There are 5 ways to turn a row about zero (a turn may also mirror it). The second row of each pair is the first, turned, with some noise. The first 45 pairs use one turn. New pairs use 3 turns, one after the other, and a turn may come again.
In the rows, zero is written as 100.
Known pairs, each followed by its turns in order:
| 118 |  93 | 104 |  59 |  80 | 110 | 106 |  91 |
| 116 |  93 | 103 |  74 |  97 | 139 | 118 | 124 |	geb

|  40 |  82 | 123 |  50 |  79 | 111 |  71 | 117 |
| 125 |  57 |  86 |  96 |  88 | 144 | 148 |  62 |	sulob

|  71 | 128 |  90 | 126 |  77 |  97 |  75 | 107 |
|  92 |  52 |  70 |  96 |  87 |  85 | 111 | 124 |	gakov

|  48 |  89 |  69 | 132 | 114 |  71 |  85 | 114 |
| 157 |  81 |  95 |  69 |  99 |  68 | 121 | 102 |	suba

|  95 |  95 | 108 | 119 | 116 |  90 | 126 |  96 |
|  96 | 117 | 117 | 103 | 127 | 107 | 107 |  96 |	runo

| 102 | 119 |  74 | 106 |  80 | 105 |  85 |  68 |
| 118 | 118 | 136 | 123 | 105 | 111 |  95 | 113 |	sulob

| 110 | 140 | 111 |  85 | 128 |  89 |  90 | 104 |
|  84 |  88 |  90 | 130 | 135 |  78 |  93 | 116 |	suba

|  68 | 115 | 114 |  92 | 127 | 112 |  99 | 117 |
| 115 |  59 |  99 |  91 | 113 |  81 | 112 |  83 |	sulob

|  77 |  77 |  74 |  89 | 114 |  98 |  85 |  78 |
| 138 |  91 | 105 | 104 |  85 |  81 |  82 | 108 |	geb

|  81 | 151 | 102 |  90 | 101 |  91 |  86 |  99 |
| 123 |  73 |  78 |  88 | 114 | 115 | 120 | 125 |	gakov

|  85 |  91 | 112 | 119 | 124 | 133 | 101 | 100 |
|  91 | 146 |  86 |  88 | 110 | 107 |  92 | 102 |	runo

| 111 |  86 | 108 | 131 |  89 |  99 | 130 | 115 |
|  88 | 107 | 105 | 133 | 122 | 112 | 110 |  87 |	geb

|  95 |  89 |  97 | 122 |  46 |  84 | 145 | 143 |
| 107 | 131 | 113 |  66 |  77 | 140 | 138 | 147 |	suba

| 111 | 104 | 127 | 111 |  84 | 143 |  82 |  84 |
|  83 | 127 |  72 |  92 | 109 | 119 |  78 |  72 |	suba

|  84 |  98 |  91 | 104 | 110 |  54 |  87 | 115 |
|  91 |  76 | 104 | 107 |  60 | 109 |  78 |  91 |	sulob

|  80 |  98 | 100 | 131 | 101 | 104 |  72 | 138 |
| 101 |  98 |  56 | 122 |  77 |  68 |  91 | 118 |	gakov

| 102 |  70 | 147 | 103 | 110 | 117 | 116 | 153 |
|  86 | 122 | 109 |  25 | 109 |  99 | 116 | 113 |	runo

| 102 |  86 |  82 |  68 | 120 |  62 |  80 |  52 |
| 113 | 110 |  93 | 153 |  94 | 120 |  63 |  71 |	sulob

|  86 | 111 | 119 |  83 | 106 |  86 | 102 | 116 |
| 115 |  82 |  82 |  83 |  93 |  96 |  91 |  85 |	sulob

|  80 |  97 | 116 | 100 | 108 |  83 | 140 |  71 |
|  88 | 110 | 110 | 108 | 136 | 101 | 120 |  64 |	runo

|  96 | 126 | 130 | 116 |  37 |  90 |  84 | 108 |
| 119 |  72 |  82 |  95 | 109 |  33 |  98 | 127 |	runo

|  94 | 163 | 137 | 115 |  83 | 114 | 105 | 111 |
| 129 |  72 |  67 | 113 |  75 | 129 | 146 | 101 |	gakov

| 125 | 102 |  69 |  95 |  56 |  71 | 109 | 115 |
|  78 |  66 |  82 |  91 | 120 | 123 |  72 |  64 |	gakov

| 118 | 107 | 119 | 105 |  81 |  60 | 154 |  92 |
|  86 | 130 | 103 | 122 |  90 | 121 | 159 |  91 |	geb

|  66 |  85 |  65 |  80 |  88 |  91 | 113 | 114 |
| 109 |  88 | 104 |  70 |  95 |  95 |  50 | 107 |	gakov

|  65 |  40 | 110 |  74 |  87 | 118 |  89 | 123 |
| 109 |  82 | 150 | 120 |  97 | 126 |  59 | 131 |	geb

| 130 |  57 | 115 | 112 | 140 | 151 | 111 |  96 |
|  55 | 130 |  71 | 112 | 138 |  68 | 134 |  87 |	sulob

| 115 | 119 | 127 |  67 |  81 |  97 | 117 | 104 |
|  77 | 104 | 100 |  79 |  90 | 135 | 131 | 116 |	geb

|  86 |  75 | 126 |  95 |  86 |  88 |  88 |  99 |
|  92 |  95 |  91 |  84 |  95 | 131 | 108 |  78 |	sulob

|  70 |  90 |  86 | 124 |  42 | 110 |  97 |  79 |
| 116 | 102 |  91 | 122 |  76 | 134 |  69 |  58 |	geb

| 110 |  67 |  90 | 115 |  74 |  86 |  93 |  74 |
| 123 |  93 |  96 | 101 |  65 | 127 |  79 |  96 |	suba

|  86 |  65 | 116 | 107 |  70 | 121 |  73 |  99 |
| 115 | 124 |  87 |  80 |  74 |  61 |  93 |  96 |	runo

|  89 | 101 |  94 | 120 | 121 |  74 | 106 |  60 |
| 126 |  89 |  81 | 129 |  81 |  81 | 106 |  93 |	suba

|  51 |  87 | 106 | 114 |  98 | 156 |  84 | 120 |
|  88 | 109 | 105 | 113 | 113 | 114 |  22 | 114 |	geb

|  84 | 109 |  86 | 141 |  61 |  93 | 106 | 106 |
| 116 | 113 |  99 | 122 | 112 |  69 | 123 | 133 |	runo

|  97 | 110 |  98 | 110 |  96 |  95 |  97 | 140 |
|  77 | 109 | 122 |  89 | 118 | 100 |  94 |  81 |	geb

|  61 | 111 |  77 |  75 | 147 | 105 | 149 |  72 |
|  86 |  70 | 111 | 131 |  82 |  55 | 157 |  66 |	suba

| 110 | 137 |  86 |  38 |  58 | 144 | 127 | 107 |
| 104 | 107 |  73 |  30 |  89 | 160 | 105 |  75 |	gakov

|  97 | 109 | 132 | 144 | 111 |  98 | 118 | 127 |
|  90 | 119 | 114 |  71 | 147 |  89 | 102 | 134 |	runo

|  99 |  72 | 118 |  89 | 134 |  73 |  89 |  61 |
|  90 | 121 | 146 | 120 | 131 |  95 |  97 | 133 |	gakov

| 109 |  98 |  80 | 115 | 107 |  95 |  95 | 112 |
|  89 | 100 | 106 | 110 |  88 |  88 | 100 | 111 |	sulob

|  75 |  98 |  92 | 101 | 134 | 116 | 141 |  65 |
| 134 | 107 | 152 |  78 |  85 |  87 | 110 | 102 |	gakov

|  94 |  92 |  74 |  79 | 121 | 129 |  95 | 131 |
|  76 |  92 | 132 |  64 | 109 |  75 |  98 |  84 |	suba

|  66 | 144 |  91 |  71 | 148 | 114 |  82 | 100 |
|  80 |  65 |  94 | 102 | 142 |  53 | 113 |  79 |	suba

| 113 |  79 |  89 | 109 | 100 |  89 | 115 | 114 |
| 114 | 105 | 125 |  97 |  97 | 108 | 121 | 105 |	runo

New pairs. What belongs after each?
|  84 |  79 |  83 | 101 |  97 | 103 |  65 |  91 |
|  94 | 120 |  80 |  70 | 101 |  88 |  94 |  86 |	runo suba gakov

| 103 | 134 |  79 | 115 |  89 |  98 | 177 |  74 |
|  92 | 158 | 107 | 125 | 139 |  96 | 148 |  88 |	suba runo geb

| 105 |  75 | 119 |  70 |  95 | 102 | 105 | 107 |
|  82 |  94 | 105 | 109 | 113 | 116 |  91 |  70 |	suba sulob runo

|  81 |  89 | 124 |  66 |  88 | 106 | 118 | 102 |
| 108 | 129 |  96 |  89 |  89 | 122 |  79 | 119 |	runo sulob runo

| 135 | 122 | 125 | 104 | 128 |  74 | 109 | 129 |
| 100 | 151 |  90 |  78 |  72 |  85 | 113 |  81 |	geb gakov sulob

|  87 | 126 | 108 | 118 | 119 |  83 |  82 |  65 |
|  92 | 103 |  71 | 128 |  82 | 135 |  97 |  91 |	geb geb suba

|  96 | 120 | 120 | 123 |  71 |  96 |  98 | 144 |
|  84 | 130 |  73 | 100 |  86 | 106 |  85 | 144 |	gakov runo suba

|  94 |  56 | 127 |  87 | 138 | 110 |  80 | 125 |
|  85 |  86 |  88 |  93 | 113 |  73 |  90 |  35 |	geb gakov geb

|  69 | 120 | 117 | 140 | 102 |  90 | 110 | 140 |
| 137 |  78 |  60 |  87 | 121 |  81 |  66 | 110 |	suba geb sulob

|  55 | 113 |  70 |  75 |  53 | 127 | 103 |  70 |
| 113 |  53 | 113 | 120 | 109 |  65 | 144 | 131 |	sulob sulob suba

|  68 |  86 |  61 | 110 | 101 | 101 |  80 |  89 |
| 109 | 126 |  83 | 115 |  92 | 140 |  93 | 120 |	runo sulob gakov

|  69 |  96 |  94 | 101 | 104 | 114 | 110 | 108 |
| 115 |  73 | 111 |  97 | 101 | 111 | 103 |  86 |	geb geb suba

|  91 |  98 | 106 | 109 | 104 | 121 | 120 |  76 |
| 109 | 111 |  84 | 107 |  72 |  81 |  96 | 114 |	suba runo suba

|  94 |  83 | 112 |  65 |  85 | 109 |  63 | 123 |
| 100 | 107 |  57 | 115 | 103 |  89 |  62 | 101 |	suba geb gakov

|  91 | 104 | 122 | 107 |  84 | 129 | 108 | 107 |
|  97 |  92 |  87 |  79 |  75 |  80 | 109 |  86 |	suba runo suba

| 136 |  94 | 103 | 123 | 115 | 124 | 116 |  76 |
|  63 |  87 |  70 | 116 |  98 | 124 | 116 | 105 |	suba gakov sulob

|  65 | 131 | 116 |  80 | 105 | 133 | 167 |  86 |
| 134 |  97 | 127 | 106 | 176 | 104 | 133 | 108 |	gakov gakov sulob

| 111 |  96 |  96 | 131 |  95 |  88 |  86 | 144 |
|  83 | 100 | 121 |  72 |  58 | 104 |  97 | 124 |	geb geb sulob

| 124 |  68 | 100 |  99 | 127 |  91 | 126 |  66 |
| 113 | 105 | 118 | 122 |  63 | 117 |  68 |  80 |	sulob geb sulob

| 139 | 140 |  82 |  56 | 108 | 104 | 121 | 112 |
| 132 | 118 |  98 | 125 |  84 |  97 | 139 | 145 |	sulob geb geb

| 148 |  99 | 149 |  92 | 108 | 100 | 100 | 118 |
| 121 | 168 | 103 |  86 | 112 |  96 |  85 | 105 |	sulob gakov gakov

| 106 | 118 | 144 | 118 |  71 |  81 |  98 | 120 |
| 123 |  68 |  82 | 130 |  92 |  78 |  85 |  77 |	suba geb sulob

|  89 | 116 |  89 | 132 | 105 |  72 |  68 | 100 |
| 108 | 102 | 118 |  90 | 132 |  69 | 114 | 129 |	suba gakov gakov

| 65 | 50 | 87 | 85 | 85 | 90 | 45 | 92 |
|  69 |  94 |  96 | 119 | 150 | 159 |  86 | 110 |	geb runo gakov

| 135 |  92 |  85 |  99 | 150 | 128 |  69 | 110 |
|  85 | 131 | 144 |  77 | 144 |  99 |  85 | 108 |	sulob runo runo

| 100 |  83 | 130 |  92 | 113 |  90 |  87 |  37 |
|  78 | 119 | 104 | 116 |  64 | 139 |  86 | 140 |	runo geb sulob

| 106 |  88 |  87 |  55 | 100 |  86 |  84 | 120 |
|  80 | 124 |  85 |  65 |  98 | 101 | 130 | 115 |	geb geb runo

|  87 |  92 | 103 | 123 | 103 |  83 |  77 | 111 |
|  92 |  88 | 110 | 108 | 103 | 134 |  93 |  89 |	runo sulob suba

| 112 | 100 |  63 | 108 | 104 |  99 | 122 | 158 |
|  61 |  85 | 139 | 114 | 110 |  82 |  56 |  99 |	geb suba sulob

|  87 | 106 |  75 | 125 | 115 |  85 |  93 | 119 |
| 119 |  91 |  96 | 105 | 116 | 109 | 105 |  57 |	runo gakov geb

|  89 | 118 |  97 | 140 |  95 |  70 | 135 |  78 |
| 108 |  84 |  59 |  85 |  72 | 133 |  69 |  95 |	suba suba gakov

|  91 | 142 |  93 | 104 |  71 | 130 |  63 | 122 |
|  93 | 103 |  85 |  37 |  78 | 115 | 118 | 126 |	runo runo sulob

| 128 | 135 |  74 | 134 |  75 | 126 |  59 | 105 |
| 115 | 118 |  61 |  67 | 144 |  83 |  70 | 132 |	suba gakov gakov

|  81 |  65 |  45 | 111 |  90 | 124 |  97 | 107 |
| 107 | 158 |  68 |  75 | 100 |  89 |  84 |  96 |	suba suba runo

|  83 | 119 |  87 | 122 | 105 |  97 | 125 | 116 |
|  64 |  96 | 105 | 113 | 123 | 106 |  81 | 110 |	runo geb runo

| 105 | 108 | 129 |  74 |  83 |  82 | 115 | 123 |
| 127 |  77 |  94 | 106 | 114 | 123 |  75 | 121 |	gakov gakov sulob

| 135 |  98 |  86 | 104 |  64 | 107 |  96 |  36 |
|  93 |  95 | 101 |  85 | 108 | 115 | 134 |  31 |	suba runo geb

| 105 | 134 | 103 | 112 |  75 |  94 |  95 |  76 |
|  79 | 100 |  86 | 100 | 140 |  96 |  94 | 109 |	geb sulob geb

| 127 | 115 | 107 | 110 | 128 | 126 |  66 |  86 |
| 117 |  87 | 105 | 124 |  66 |  84 |  95 |  63 |	geb gakov sulob

| 121 | 158 | 123 | 127 | 107 |  89 | 113 |  69 |
| 120 |  78 | 124 | 114 |  63 |  62 | 111 |  61 |	geb runo gakov

|  83 |  97 |  83 | 128 | 123 |  88 |  94 | 118 |
| 112 | 117 |  98 | 132 |  94 |  71 |  95 |  92 |	geb gakov gakov

|  99 |  92 |  87 |  75 |  89 | 123 |  42 |  98 |
| 112 | 110 | 112 | 100 |  93 |  88 |  46 |  67 |	suba suba runo

| 108 | 104 |  98 | 108 | 103 | 124 | 107 | 128 |
| 109 |  84 |  87 | 113 |  85 | 123 |  99 |  92 |	runo gakov runo

| 119 |  93 |  76 |  84 |  76 | 116 | 147 |  34 |
|  93 |  82 | 160 |  49 | 140 |  96 |  95 | 135 |	gakov runo gakov

| 127 | 116 | 121 | 162 |  81 |  50 |  94 |  77 |
|  72 |  74 | 129 |  77 | 166 | 134 |  94 |  81 |	suba runo geb

|  65 | 104 | 101 |  78 | 128 | 111 | 135 | 132 |
|  85 | 122 |  87 | 117 |  93 |  71 | 104 | 148 |	geb gakov sulob

|  71 | 124 | 108 |  99 | 115 |  71 |  97 |  72 |
| 112 |  76 | 129 |  93 |  94 | 101 | 135 | 125 |	sulob sulob gakov

|  78 | 117 |  85 | 133 | 167 |  97 |  92 | 106 |
| 113 |  92 |  86 | 109 |  55 |  55 |  67 | 131 |	suba sulob runo

|  79 |  74 |  87 |  96 | 108 |  93 |  75 |  87 |
|  88 |  72 |  76 |  99 | 100 |  96 |  79 |  86 |	suba suba geb

|  74 |  74 |  95 | 107 |  74 | 119 |  77 | 115 |
| 117 |  80 |  80 |  72 |  72 |  94 |  95 | 119 |	runo sulob runo

